There are 8 hidden switches. A switch that is on adds its own fixed numbers to the row, and there is some noise. The rows also spread widely along 14 directions, which tell nothing about the answers.
In the rows, 128 means zero.
Known rows, each followed by its switches (1 for on, 0 for off):
[ 98 104 126  95 125 123  87 108 132 138 130 105 174  60 155 141 113 130
 128 124 137 103  84]	1 0 1 0 0 0 1 0
[ 88  82 121 145 153 106  97 134 117 118 163 146 117  49 181 170 109 129
 180 159 132 102 140]	0 0 1 0 0 1 0 1
[133  93 150 170  85 166  79 143  53 130 125 120 188  89  92 123  96 149
 136 157 138  83  41]	1 0 1 1 1 0 0 0
[144 136 160 144 154 167 148 115 129 214 120 144 123 106 134 120 119 102
 207 130  78 143 138]	0 0 1 1 0 1 0 1
[146 103 168  77  95 184 116 120 119 148 124  99 184 106 155 107 121  95
 114 125 131 167 102]	0 0 1 0 0 0 0 0
[141 129 156 150 107 163  92 106 145  97 135 136 155 150 123 142 149 149
 102 142 163 120  86]	1 0 1 0 0 0 0 1
[139  83 153 102 143 180 170 111 143 148 112  97 167  53 108 133 122 102
 118 136  99 121  77]	0 0 1 0 0 1 0 1
[101 133 134  67 129 153 123 159 119 188  82 111 153 104 115 138 103  83
 123 112 131 119  49]	1 0 0 1 0 0 1 1
[120 136 163 156 144 148 106  89 104 167 119 139 178 140 120 145 115 139
 146 127  99 127 115]	1 0 1 0 1 0 1 0
[115  73 138 160  58 141  67 138  96 100 145 119 153 116 153  89 126 186
 118 142 160 133  93]	0 0 0 1 1 0 1 0
[ 90 112 158 166 156 106 120  75 114  96 205 141 186  92 171 153 113 115
 162 141 157 140 161]	0 0 0 1 0 0 0 1
[ 99 116 183 122 104 186  66  71 144 156 138 134 162 140 138 144 120 180
 126 123 126 147 106]	1 1 1 1 0 0 0 0
[147  99 140 127 116 136 126 120 142 157  87 115 124 119 145 102 150 136
 118 146 119 171 153]	1 1 0 0 0 1 1 0
[122 119 139 159 160 161 147 149 155 101 164 138 151 150 140 143 126 109
 131 122 147  82  70]	0 0 0 1 1 0 1 0
[106 159 149 140 167 109 102 151  85 165 140 164 188 143 167 160  91  55
 180 133 181 108 104]	1 1 1 1 1 1 1 0
[145 118 138 110  95 132 137 142 191 149  91 101 120  82 124  97 149 120
 102 123 136 130  99]	1 0 1 0 0 0 0 0
[159  81 134 129 146 163  97  80 130 147 150 138 144  96 181 129 111 126
 176 136 117 104 115]	1 0 0 1 1 1 1 1
[134 138 108 133 112  85  86 165 144  81 104 111 135 122 159 114 159 111
  90 142 194 111  96]	0 0 1 0 0 0 0 1
[ 73 140 159 175 144  94 130 164  86 152 137 144 169 139 157 140  91  90
 156 115 129 133 142]	1 0 1 0 1 0 0 0
[163 105 137 173 150 155 131 119  65 135  97 110 177 151 150 107 149 116
 124 165 102 166 149]	1 1 1 0 0 0 0 1
[ 55 117 149 146 141 124 158 139  78 145 147 107 182 123 144 115  85 122
 136  98 104 145 116]	0 0 0 1 0 0 0 0
[ 97 147 168 185 160 149  97 100 133 168 107 167 125 150  72 181 145 179
 149 154  89 134 138]	1 0 0 0 1 0 1 0
[165  67 145 149 121 128 149 140  96 116  89 122 144 127 157 109 142 124
  90 180 143 188 176]	1 0 1 0 1 1 0 0
[126 127 131  96 126  95 126 173 157 155  99 155  87  90 136 171 127  71
 135 167 156 137 147]	0 1 0 0 0 0 1 0
[ 73 129  82 147 209 166 100 178  67 136 128 131 159 143 154 118 157 150
 161 144 133 112  72]	1 0 1 1 1 0 0 0
[169 131 142 137 160 153 147  74 131 155  88 121 141 139 114 145  99 120
 125 112  63  78  86]	1 0 1 0 0 1 0 1

New rows. What belongs after each?
[110 165 122 126 160 122  97 111  80 135  81 105 184 161 126 111 160 145
  99 137 127 170 123]	0 0 1 0 0 0 0 0
[ 60 131 156 178 174 127 126 155 107 130 166 106 200  82 143 133 149  92
 169 128 127 140 129]	0 0 0 0 0 0 0 1
[144 175 105 164 143 105  86 137  81 113 136 126 175 158 162  85 141  99
 161 123 189 109  86]	1 0 0 1 0 1 0 1
[ 97 129 154 163 128 155  86 164 156 134 164 155 136 126 153 160 121 114
 169 115 140  71  66]	0 0 1 0 1 0 1 1
[ 45 134 122 137 130  98  87  95  66 140 135 117 187 105 147 111 110 174
 139 114 137 148 102]	0 0 1 1 0 0 0 1
[ 76 118 146 150 122  76  65  99 114 121 166 163 138  88 167 156  96 143
 166 140 173 124 144]	0 0 0 1 1 1 0 1
[143 137 124 126 158 157 112 160 130 100 111 138 144 129  98 166 149  95
 106 158 155  86  55]	0 0 0 0 1 0 0 1
[144  75 169 115  90 182  44  77 107 115  96 128 149 146 139 163 112 179
  80 150 103 132 105]	0 0 1 0 1 0 0 1
[136 133 164 173 171 137 127  62 144 131 156 177 147 166 142 163 129 135
 156 144 144 137 150]	1 0 0 1 1 1 1 1
[128 128  90  90 160 102 110 127 126 126  75  85 151 117 176  97 154 121
  94 127 135 142 125]	1 0 1 0 0 0 0 0
[159 112 120 146 147  99 170 182 130 146 103 128 137 118 172 107 129  53
 136 149 163 129 131]	1 0 1 1 1 0 1 1
[ 95 130 158 107 122 114  76 151 114 118 104 132 167 118 116 182 108  97
  88 145 169 117  96]	1 0 0 0 1 0 0 0
[170 148 106 121 132 180 123 127  66 139 103 147 133 151  83 134 117 136
 138 156 111  92  45]	0 0 1 0 0 0 0 0
[140 143 165 139  77 152 127 131 125 132 129 130 186 140 105  96 126 122
 106 129 193 138  61]	1 0 1 1 1 0 0 0
[161 148 100 140 124  81 145 123 113 121  97  83 167 142 178  49 132 103
 110  99 136 129 119]	1 0 1 0 0 0 0 0
[ 73  90 150 128 172 160 125 176 169 180 105  87 124  82 172 138 120 101
 148  98  60 104 108]	0 0 1 1 0 0 0 1
[127  95 189 115 126 151 165 118 180 173 101 134  99  69  88 180 122 108
 120 162  80 159 168]	0 0 0 0 0 0 0 0
[ 74 137 157 128 146 121 121 176 115 171  87  81 212 107 137 116 143  78
 110 116 155 160  92]	1 0 1 1 0 0 1 1
[144 117  98 108 143 154 138 142 108 166  99 116 129 110 142 101 126 127
 151 134 105 112  81]	0 0 1 1 0 0 1 0
[ 75 150 151 178 150 143  90 116  87 176 139  96 210 103 142  93 127 135
 185  94 100 122  89]	1 0 1 1 0 0 0 1
[169 115 143  80 152 197 146  99 130 145 144 133 174 128 155 106 145  90
 137 149 159 176 119]	1 0 0 1 1 0 0 0
[ 97 118 116 131 162 124 170 160  92 180 140 159 123 114 162 120 100  88
 191 131 118 147 132]	0 0 0 1 1 0 1 1
[176 123 143 144  81 112  84 133  67 130 117 139 162  86 117 123 113  89
 149 181 191 124 105]	1 0 0 1 0 1 0 1
[144  75 121 164  82 142 133 120 109 121 129 113 137  66 110  67 147 180
 130 157 126 142 111]	1 0 0 0 1 0 0 0
[118 141 118 119 143  62 107 178  94 124  78 112 169 104 153 139 125  54
 101 145 170 124 116]	0 0 1 0 1 0 0 1
[ 93 128 138 174 160 106  83 111 151 172  87 116 120  76 119 153 138 155
 156 131  66  93 130]	1 1 1 0 0 0 0 1
[139  98 132 107  96 193 138 103  55 128 138 158 159 157 108 124  99 163
 121 158 162 154  70]	1 0 0 1 0 1 1 0
[107 129 111  48 119 120 135 138 107 112 115 114 173 115 159 123 112  86
  85 122 187 148  70]	0 0 1 0 0 0 0 1
[122 120 166 102 103 145 112 155 162 133  99 130 123 148 145 138 135 117
  89 141 176 159 116]	0 0 1 1 0 1 0 0
[155  81 156 139 101 156  73 126 102 137 109 136 137  93 139 146 133 133
 135 182 122 142 134]	0 0 1 0 1 0 0 1
[ 79 138 153 161 200 111  88 160  86 153 112 127 170 123 161 176 122  82
 163 145 124 124 141]	0 0 1 1 0 1 0 1
[ 51 106 111 134 161 119 105 121 127 116 142 122 158  78 147 126 185 175
 132 156 163 180 139]	1 0 0 0 0 0 1 1
[ 76  86 154 202 146  69 107 143 153 126 117 108 143  78 168 146 138 134
 126 133 104 128 174]	0 0 1 0 1 0 1 1
[115 137 162 122 108  75 116 146 133 145 108 139 160  99 142 160 125  63
 117 161 188 163 147]	0 1 1 0 0 0 1 1
[133 120 107  82 149 152 116 125 123 128 123 151 157 122 149 131 146 115
 124 159 205 137  67]	0 1 1 1 1 1 1 1
[125 148  99 102 144  94 137 129  77 161 132 178 102 112 158 141  83  80
 189 143 141 127 134]	0 1 0 0 0 1 0 1
[171  91 118 177 116 105 108  82 133  84 122 155  99 117 126 141 123 191
 114 176 144  86 121]	0 0 1 1 1 1 0 0
[134 134 152 108 103 165 154 177 165 157 137 118 130 123 149 104 104  61
 146  87 129 104  74]	1 0 0 0 0 0 0 0
[121 102 142 111  91 129 129 111 133 171  92 113 133  82 111 120 107 153
 117 133 108 132 100]	0 0 1 1 0 0 1 0
[ 97  85 147 177 150 124 125 156 164 102 162 132 125 111 184 134 129 122
 143 126 136 112 148]	1 0 0 0 1 1 0 0
[172 126 161 105 108 152 157 135 156 106 110 133 138 140 112 142 142  73
  80 156 169 152 111]	0 0 0 0 0 0 0 1
[ 92  90 107 110  98 142  80 157  82 122 115 114 136  82 143 125 115 158
 123 142 132 111  65]	0 0 1 0 0 0 0 1
[172 114 138  90 122 141 128  71 160 116  80 135 145  93  79 149 151 142
  70 174 174 132  80]	1 0 1 0 1 1 0 1
[154 153  92 112 143 116 133 186 100 160  99 127 113 134 161  92 117  63
 162 128 143 110 101]	1 0 0 1 0 0 0 0
[152  79 142 144 112 109  94  99 158 143 113 142  96  49 132 141 127 150
 146 178 133 123 160]	1 0 0 1 1 1 0 0
[117 114 159 146 123 131  87 137 139  92 160 151 134 151 181 157 124 116
 129 142 174 131 145]	1 0 0 0 0 1 0 0
[126 124 150  97 157 185 162 147 135 152  85 125 146 150 115 150 135 100
  94 132 127 143  80]	1 0 1 0 0 1 0 1
[102 185 127 183 172 128 146 118 156 135 145 140 142 143 102 121 162 133
 161 109 132 107  93]	1 0 0 0 0 0 0 1
[ 93  92 154 188 161 161 157 124 136 146 178 142 144 116 159 141 113 144
 180 125  98 109 126]	1 0 1 1 0 0 1 0
[131  80 172 151 138 136 152 125 161 168  99 128 127  85 121 177  87 100
 128 130  69  87 115]	1 0 1 0 1 0 1 1
[ 93 155 141  50 157 177  99 122 151 181  99 103 161 110 128 135 131  99
 128 100 121 133  59]	0 0 0 1 0 0 0 1
[114 121 146 174  85  90 123 129 129 124 132 100 164  98 163  71 140 130
 129 115 143 158 141]	0 0 1 0 0 0 0 1
[116 101 157 209 145 146 100 145 100  94 157 103 177 125 145 136 109 125
 145 124 110  66  90]	0 0 0 1 0 1 0 0
[ 94  61 154 117 148 174 122  95 149 118 180 154 117  73 161 193 104 153
 150 156 100 118 137]	0 0 1 0 0 0 0 0
[139 145 148 146 109 147 125 143  71 138 129 153 177 127 104 135 115  93
 146 156 180 124  68]	1 1 1 0 0 1 0 1
[167 102 152 132 149 183 181 151 141 134  69 103 157 120  73 120 182 103
  71 170 124 167 100]	1 0 0 0 1 0 0 1
[115 147 116 139 150 110 106 132 139 117 100 108 159 108 106 116 160 130
 105 135 158 113  79]	0 0 0 1 1 0 0 1
[134 130  97  82 131 140 155 108  91 134 116 118 167 139 161  82 120 118
 114 121 162 153  80]	1 0 1 1 0 0 0 1
[113  97 121 108 173 147 121  96 158 199 102 134 102  88 150 153  88 128
 170 109  51  78 102]	1 1 0 1 1 0 1 1
[124 122 135 204 143 138  62 138 120 123 111  96 193  91 105 109 174 149
 141 145 152  78  54]	1 1 0 1 1 1 1 1
[134 142 167 128 120 159 145 162 110 165 120 135 176 154 132 128  84  53
 135 104 146 107  57]	1 0 1 1 1 0 0 1
[156 131 143 146 165 151 166 135 157 149 105 187  64 145  93 174 145 123
 142 180 115 143 158]	0 0 0 0 1 1 0 0
[123 158 103 112 183 112 114 101  98 126 105 163 137 173 148 153 129 126
 119 149 155 138 121]	0 0 1 1 1 0 0 1
[119 127 127 159 145  93 162 150 179 147 121 104 119  80 157 109 121  90
 150  96  93  86 115]	0 0 1 0 0 0 0 1
[144 143 101 125 209 118 158 136  97 170 132 142 171  88 149 139 111  52
 191 145 132  88  97]	1 0 1 1 1 0 1 0
[147 138 156 101 123 129 130 163 114 165  97 140 147 152 165 129 126  43
 134 139 166 179 144]	1 0 0 0 0 1 1 1
[110 119 161 146 148 148 123  67 107 145 150 151 154 144 142 164  67 148
 152 114 102  99 109]	1 0 1 1 0 1 0 0
[137 112 103  69 134 152 184 109 162 132 101 113 120 141 151  89 116 144
  87 100 142 130  70]	1 0 1 1 0 1 0 0
[137 100 130 119 128 145  86  78  53 138 135 122 205 108 165 117 118 139
 143 162 148 153 119]	1 1 1 1 0 0 1 0
[127 108 115 125 136 127  79 153 157 120 157 153  99  93 189 159 128 116
 171 151 144  81 114]	0 0 1 0 0 0 1 0
[124  95 109 160 110 109  87 127  89 149 129 144  99  96 157 124 104 158
 177 157 103 108 137]	0 1 0 1 0 0 1 0
[ 97 114 125 177 147 165 113 142  98 130 107 126 136 137 109 129 161 180
 128 155 100 137 103]	0 1 1 0 0 0 0 1
[108 104 190  87 125 182 112  85 118 168  90  96 182 115 106 161  87 114
  91 112  75 141  93]	0 0 0 1 0 0 0 1
[ 92 128 139  86 135  92  69 108 161 168 110 126 111  64 166 154 113 109
 154 128 127 130 147]	0 0 0 1 0 0 0 1
[157 177 148 119 156  85 163  65  96 191  81 138 170 136 114 145  73  68
 145 109  92 122 125]	0 0 1 0 0 1 1 1
[154 136 147  75 132 153 128  51 116 196 116 150 167 124 141 137  70 100
 154 109 112 121  85]	1 0 1 1 1 0 1 1
[121 147 153 194 111  89 147 165 101 105 127 184 113 173 101 153 118 119
 122 167 180 145 145]	0 0 0 0 1 1 0 0
[187 100 105 142 131 142 149 116 149 137 110 117 123 110 165  53 163 144
 140 144 143 143 124]	1 0 1 1 1 1 0 0
